There are 4 ways to turn a row about zero (a turn may also mirror it). The second row of each pair is the first, turned, with some noise. The first 44 pairs use one turn. New pairs use 3 turns, one after the other, and a turn may come again.
Some pairs, each with its turns in order after it:
[ 24 -25 -20  21  32  31  10  34   3   9]
[ 24  31  33 -16   7  -6  -8  19 -32  32] | J741

[ 20 -18  38 -24   7  23  17  -3  28  21]
[ 16   0  14 -25  -2   7  19  37  24  33] | J240

[ 28  -5  16 -29  23 -24  13 -15   9 -36]
[ 30  23  -1  -9 -42 -32   7 -10  23  18] | J692

[ 35   2 -34 -27  20   6 -16   2  32 -14]
[ 42  31 -26 -10  -1  13  25  11  12  19] | J741

[-15 -35  33 -15 -35  15   5 -21  30 -35]
[ 25  13 -64 -37  -2 -18   4   5 -17  -4] | J692

[  4  20 -36   1   3   8  26 -29  36  -9]
[ 30 -19  37 -14  28  -5   4  14 -12  15] | J70

[ 13  23 -20 -21  29 -21  26  10   0  21]
[  1 -12  37   5 -23   5 -30 -17  19  11] | J692

[-33  -2 -12  10   9 -28 -14 -28 -30 -10]
[-10 -29  -4  28 -28  -7 -27  25  16  -4] | J741

[ -2   5 -26   7 -11 -34  37   7 -17  30]
[  4  24 -11 -23  -1   2 -21  34 -35   8] | J70

[ -4 -27   3  -9  26  12  11   9  -2 -11]
[ -1  -3   5 -24  -2  13  -8  11 -15  28] | J741

[ 37   1   5  -2 -25  30   6  -8  -7  35]
[-14 -49  11 -10 -13  21   5  22  24   6] | J240

[ 31  15  21  -4  34  26 -35  27  29  -4]
[ -1  -8  -6  18  15 -18  14 -22  -3  65] | J692

[-18 -33 -27 -17  26 -30  22 -30 -27  16]
[ 25  26  13 -44 -44   6  -7  24  -4 -16] | J70

[-13   1  31  31  -9  -5  -8  33  21 -10]
[ -4 -25 -47  24   8  24  11 -13  -2   7] | J70

[-34   6  -1 -22 -36   8  37  28  27   9]
[  8   5   9  11   7 -23  14 -28  59  12] | J240

[-11  -5  -3  23  13 -11  -3  16 -13  14]
[ -4  21   1  14 -10  25  -8  -8   0 -11] | J240

[ 13   4  29  12  23 -34   5   5  -4   3]
[ 25  15  21   0 -20  16 -20  -1 -20  10] | J240

[ 33   3 -16  32 -19  -9 -20   0  30  -2]
[-12   1 -13  40  11 -34 -15  15 -13   5] | J692

[ 31  32 -13 -36 -36  23  -3  12  27  31]
[-21 -43   1  -7  13 -17 -31  24  48  29] | J240

[-33  37 -26  -2  22 -35  33  37  14  -8]
[-23   5  33  -2   4  18  37  47  48   1] | J741

[  6 -14 -25 -26  11  19   3 -14   9  23]
[  0 -14 -32   1  27  17   2  21  13  15] | J240

[ 38 -14  37 -36 -15 -35 -15 -32  -1 -17]
[ 12  26  -5  -2  24   7 -22  -7  62 -33] | J70

[-30  -6  17   0 -23 -35  15   1  -2 -29]
[-38 -30 -11  19   4  18   4  13  -2  -4] | J741

[ -8 -19 -29  36 -28  22  -9  20 -37  10]
[ 18  -1  34  18  -9 -10 -23  19 -42 -36] | J741

[-38 -34  -9   9   0   8 -19  21 -32  -6]
[ 15 -38  13   0  -4   6 -30  34 -30 -17] | J741

[ 13   9  19   3  18  27  27   5  35 -16]
[ -6  23  11 -14  25  25   4 -21   3  31] | J741

[ 37  29   2 -14  33 -18  27 -33 -38  35]
[-38  44  33 -52   6  16  -9  31  11   1] | J70

[ -5  33  -2  23  -5 -26  19  26  18   2]
[  9  22  19  -7 -11  -3 -38 -23  20 -11] | J240

[ 21 -36 -21   3 -31 -18  -5  -8 -26   8]
[ -6   3  16  -9 -17 -14   7  57 -15 -24] | J692

[-30 -29 -32 -11 -27  -6   0  -6  23  -2]
[  2   9 -20 -27  23  -1 -33  36   4 -14] | J692

[ -4  -4  11  37   5 -21 -31   0 -32  26]
[-23  20  -7  26 -27  35   1  27   2 -12] | J70

[-11   1  28  23  -2 -26 -36   7  37   5]
[ 13  -6 -22  37   3  41   1  -4  19  20] | J70

[  8  -1   4 -33 -36  21   0  12  18 -27]
[-23 -22   5 -22   1 -40  16  -9  18  25] | J240

[  0  19 -37 -23 -34  24  32 -18 -26  -6]
[ -9  30   9  -5 -40  30   3 -11   2 -45] | J741

[-11   8 -25   0 -22 -24  37   6  -7 -20]
[ 11  11  18 -16  -6 -19 -25  -9   0 -44] | J692

[ 27  -7  12  -9 -30  17   7 -18  -5  36]
[ -4  41   6   8  25 -17  11   9   0 -11] | J70

[-35 -27 -26  30  28  10  13  31 -30 -13]
[-54  28  26 -31  25   8   9 -10  18 -16] | J692

[ 18 -11 -33 -24  38  -6   0 -36 -17  36]
[ 10  26 -19 -28 -50 -31 -14  18  18  11] | J741

[ 37  -3 -26  25 -22 -11   5  -3  17  37]
[ 10  41   9  20  33  22 -15  20 -28   9] | J70

[ 31 -15  12 -29 -28   0   4   6  10  23]
[ 16 -18  -3  -9 -25 -11 -13  26 -36  22] | J692

[-35  -8  29  11 -36  -3  -1  18 -19  16]
[ -7   6 -54  17 -20 -11  18  20   5  -9] | J70

[  0  20 -16 -18  28 -35 -10  27 -14  19]
[  3  20 -15  32 -10  13 -47  -9  -2  25] | J240

[-24 -14  17  29  10  35  -3  23 -17 -38]
[-17  30 -17 -17 -35 -10  41 -17  -5 -26] | J240

[-33 -23 -37   6 -24   7  12 -10 -15 -34]
[ -9   8  -3 -39  25 -14  -3  18  21 -46] | J692

New pairs. What belongs after each?
[-11  20  12  11   1  -5  13 -25  15  -8]
[  0 -18 -10  -1 -17  19  -5  20  -6  19] | J692 J240 J741

[-18   4 -38  17 -32  28 -16   8 -23  13]
[-50  10 -22  13  -2   0   3 -28   9 -21] | J70 J70 J240

[ -6 -17 -10 -37   4  17 -27 -24  13 -32]
[ 18 -18  34  -6  -4  -5 -36 -37   0  14] | J692 J741 J692

[ 28  28 -36  13  26 -31 -12  38 -11   6]
[ 26  12  12  16   0  17 -36 -30  38 -42] | J70 J741 J70

[-28 -33  21 -37 -36 -18 -32  38  35  -6]
[-79  -3   1  29  21  15   4  11  14 -29] | J692 J240 J240

[ 21   5 -36  26  14  37 -16  -7  14  33]
[ 42 -19  19 -17  37  24 -16 -11   9 -15] | J741 J741 J240

[-22  -3  35   6  37  13 -25  35   9  25]
[  8 -26  -9  20 -33 -27 -26  -9 -14  48] | J240 J692 J741

[  6 -20 -10  17  28   2  27   8  32  -2]
[18 -5 -1 31  6  6  2  3 42 -5] | J741 J70 J240

[ 28  -8   8  36  30 -22  32 -10  -3  -1]
[ 18  51  29   2  20 -15   7 -15 -17  18] | J741 J741 J240

[ 28  13  15 -11   5  26 -33  14 -24  16]
[ 26 -32 -12  -8   9   9  39  22   0  13] | J240 J240 J70

[-12  33 -13 -30 -35   1  15  32   4  -4]
[-35 -29  11   9 -14 -16 -20  27  30 -12] | J70 J70 J240

[ 10 -33  -8  -1  17  -6  27 -15  24 -15]
[  6  36  12  15  -7 -15 -15 -15 -34  10] | J240 J240 J70

[ 14  32  36  13  38 -26 -31  -4  29 -26]
[  0 -22 -10 -42  11 -13  -9 -44 -31  36] | J70 J240 J70

[ 22 -11  33 -17 -36  18 -30 -33   4   9]
[ -9  12  39 -15  37 -29 -19 -10  34  20] | J70 J741 J741

[-25 -32  28 -27 -30   3 -31  37   8 -13]
[-60 -24  10  15  31  26   1  13  15 -19] | J692 J240 J240

[-35  36  30   3  19   1   7 -23 -26  -5]
[ 15 -22  19 -38  -7  39   8  17   7  12] | J70 J741 J741

[ 19 -20  13  28  20 -37 -27  26 -12  12]
[  6  27  19  33 -20  13 -12 -44   9  17] | J741 J741 J240

[ 25 -27  34  11  -1 -19  36  35  30  19]
[  8   8  32  -1   5  25  11 -15 -58  34] | J692 J692 J741

[ 11   0  -8  10 -31  33  15  30 -27  31]
[-22  15  -4   2   1   3 -49   4 -20 -35] | J741 J741 J741

[ 23 -31 -17  -4 -14 -38  -4   0  26 -31]
[ 22   7   5  10 -10  -2  18 -47 -47   8] | J741 J741 J692

[ 17  11  -6 -19  35  24  -1  27  17   2]
[-21  17   8 -17  23  24  40 -10   9  -5] | J70 J70 J741

[ 28 -31  30  32  26 -36  34   3 -15  37]
[ -5  57  29  -1  21 -12  24 -47   6  32] | J741 J741 J240

[ 30 -19  10   2 -13 -35  37 -29   1 -31]
[-20  30  36  40  -3  29 -18  14 -10   9] | J692 J741 J741

[ -3  12 -32 -21  17 -10 -37 -14 -19  27]
[ -2 -12  -1 -29 -30 -28  -1  -5  18  36] | J692 J741 J741

[ 25   8 -16  26  11 -35 -20  18  -8  13]
[-26  -2  29  15 -31 -26   1 -18 -13  11] | J741 J70 J70

[-14 -23 -34  15 -32 -14 -35  26  -7 -16]
[  3 -17 -32 -46  -6  17   1  38  24   6] | J741 J692 J70

[  2  23  -7 -15  10  32  -6 -26  34  25]
[ 20 -30   1  14  30  39  -9  -5  18   9] | J240 J240 J692

[ 19  -9  12  13   1 -10 -23  19  -6  -7]
[ -3   2  -7  -7 -24 -21  -1  -9 -15  19] | J692 J70 J70

[-33  38   7  28  17  35  -1  18  35   0]
[ 18 -13  54  -2   9 -16 -16 -23 -42  32] | J741 J240 J692

[ 37 -32 -32  32 -10 -20  25  25  11  19]
[ 17 -18 -37 -33 -53 -14 -22   5  -2 -19] | J692 J692 J240

[ 16  19  18  11 -15  -9 -14  30  -1   7]
[ -2 -28 -18  -2 -16 -27  10 -16 -11   9] | J692 J70 J70

[ 35  11   4 -11   6  38 -15  13  35  21]
[ -4   3  -7 -22  10   1  31 -25  40  32] | J741 J70 J70

[ 13   1  21  33 -22 -32 -28  -9  12   8]
[ 24  22  -1 -12 -21  15  25   5   3 -40] | J240 J741 J70

[ 35  -5  36   9   9 -29  36   4  15 -12]
[-25 -27  -1  14  11   9 -30 -19 -15 -42] | J692 J692 J70

[ 19  -6  -4  38   5 -33 -35 -28 -19  -2]
[ 47  -1 -39  21   4  28  -6 -19 -20 -12] | J70 J692 J240

[ 17  17 -38  10   2 -35  26  18   7 -30]
[ 10   3 -26   2  -9  23  40  20  41 -28] | J741 J692 J692

[-11  11 -22  34   9   5  20  22   8  20]
[-14 -17   8 -17  18   4  31  -9  17 -25] | J70 J240 J240

[-29  14 -24  -3  -7  24   2 -32 -35  24]
[ 43  -8  20 -36 -31 -10  -9 -15  -9   1] | J692 J741 J741

[-20 -11 -17  33  -6   6  25 -32  23 -22]
[ 26 -19  24  35  -2 -12  -2 -25  21  30] | J70 J692 J240

[  3 -19 -15  29  14  37  16   6 -36   1]
[-31   5 -35  22 -28  -2 -30  12 -25   7] | J741 J741 J741

[  4 -27 -37 -34  27   7 -28 -12  -8 -23]
[ 36  11   5  -8  20 -14   9   2 -53  16] | J240 J741 J692

[ 20  14 -10   4   1  33 -38  21 -26 -10]
[  3  13 -10  33   1 -24  20  25 -31 -28] | J240 J70 J741

[ 18   7  13  18 -16  -6 -18   9   9  37]
[-38  16  23   4  -1   6  -3   5  19 -13] | J741 J240 J70

[-15  -8 -28  14 -35 -24 -28 -31  19  17]
[ 31 -15  -7   4  10 -23 -35 -16 -42   4] | J741 J70 J741

[-29 -23 -11 -21  20  31  -7 -13  -2   5]
[ 21 -15  -9  16 -23  11  11  -5  44   4] | J240 J692 J70

[ 23 -29 -16  -7   4  -4  16  18 -26 -12]
[-15  -2 -17 -15  -3  -5   3 -10  21 -36] | J741 J692 J70

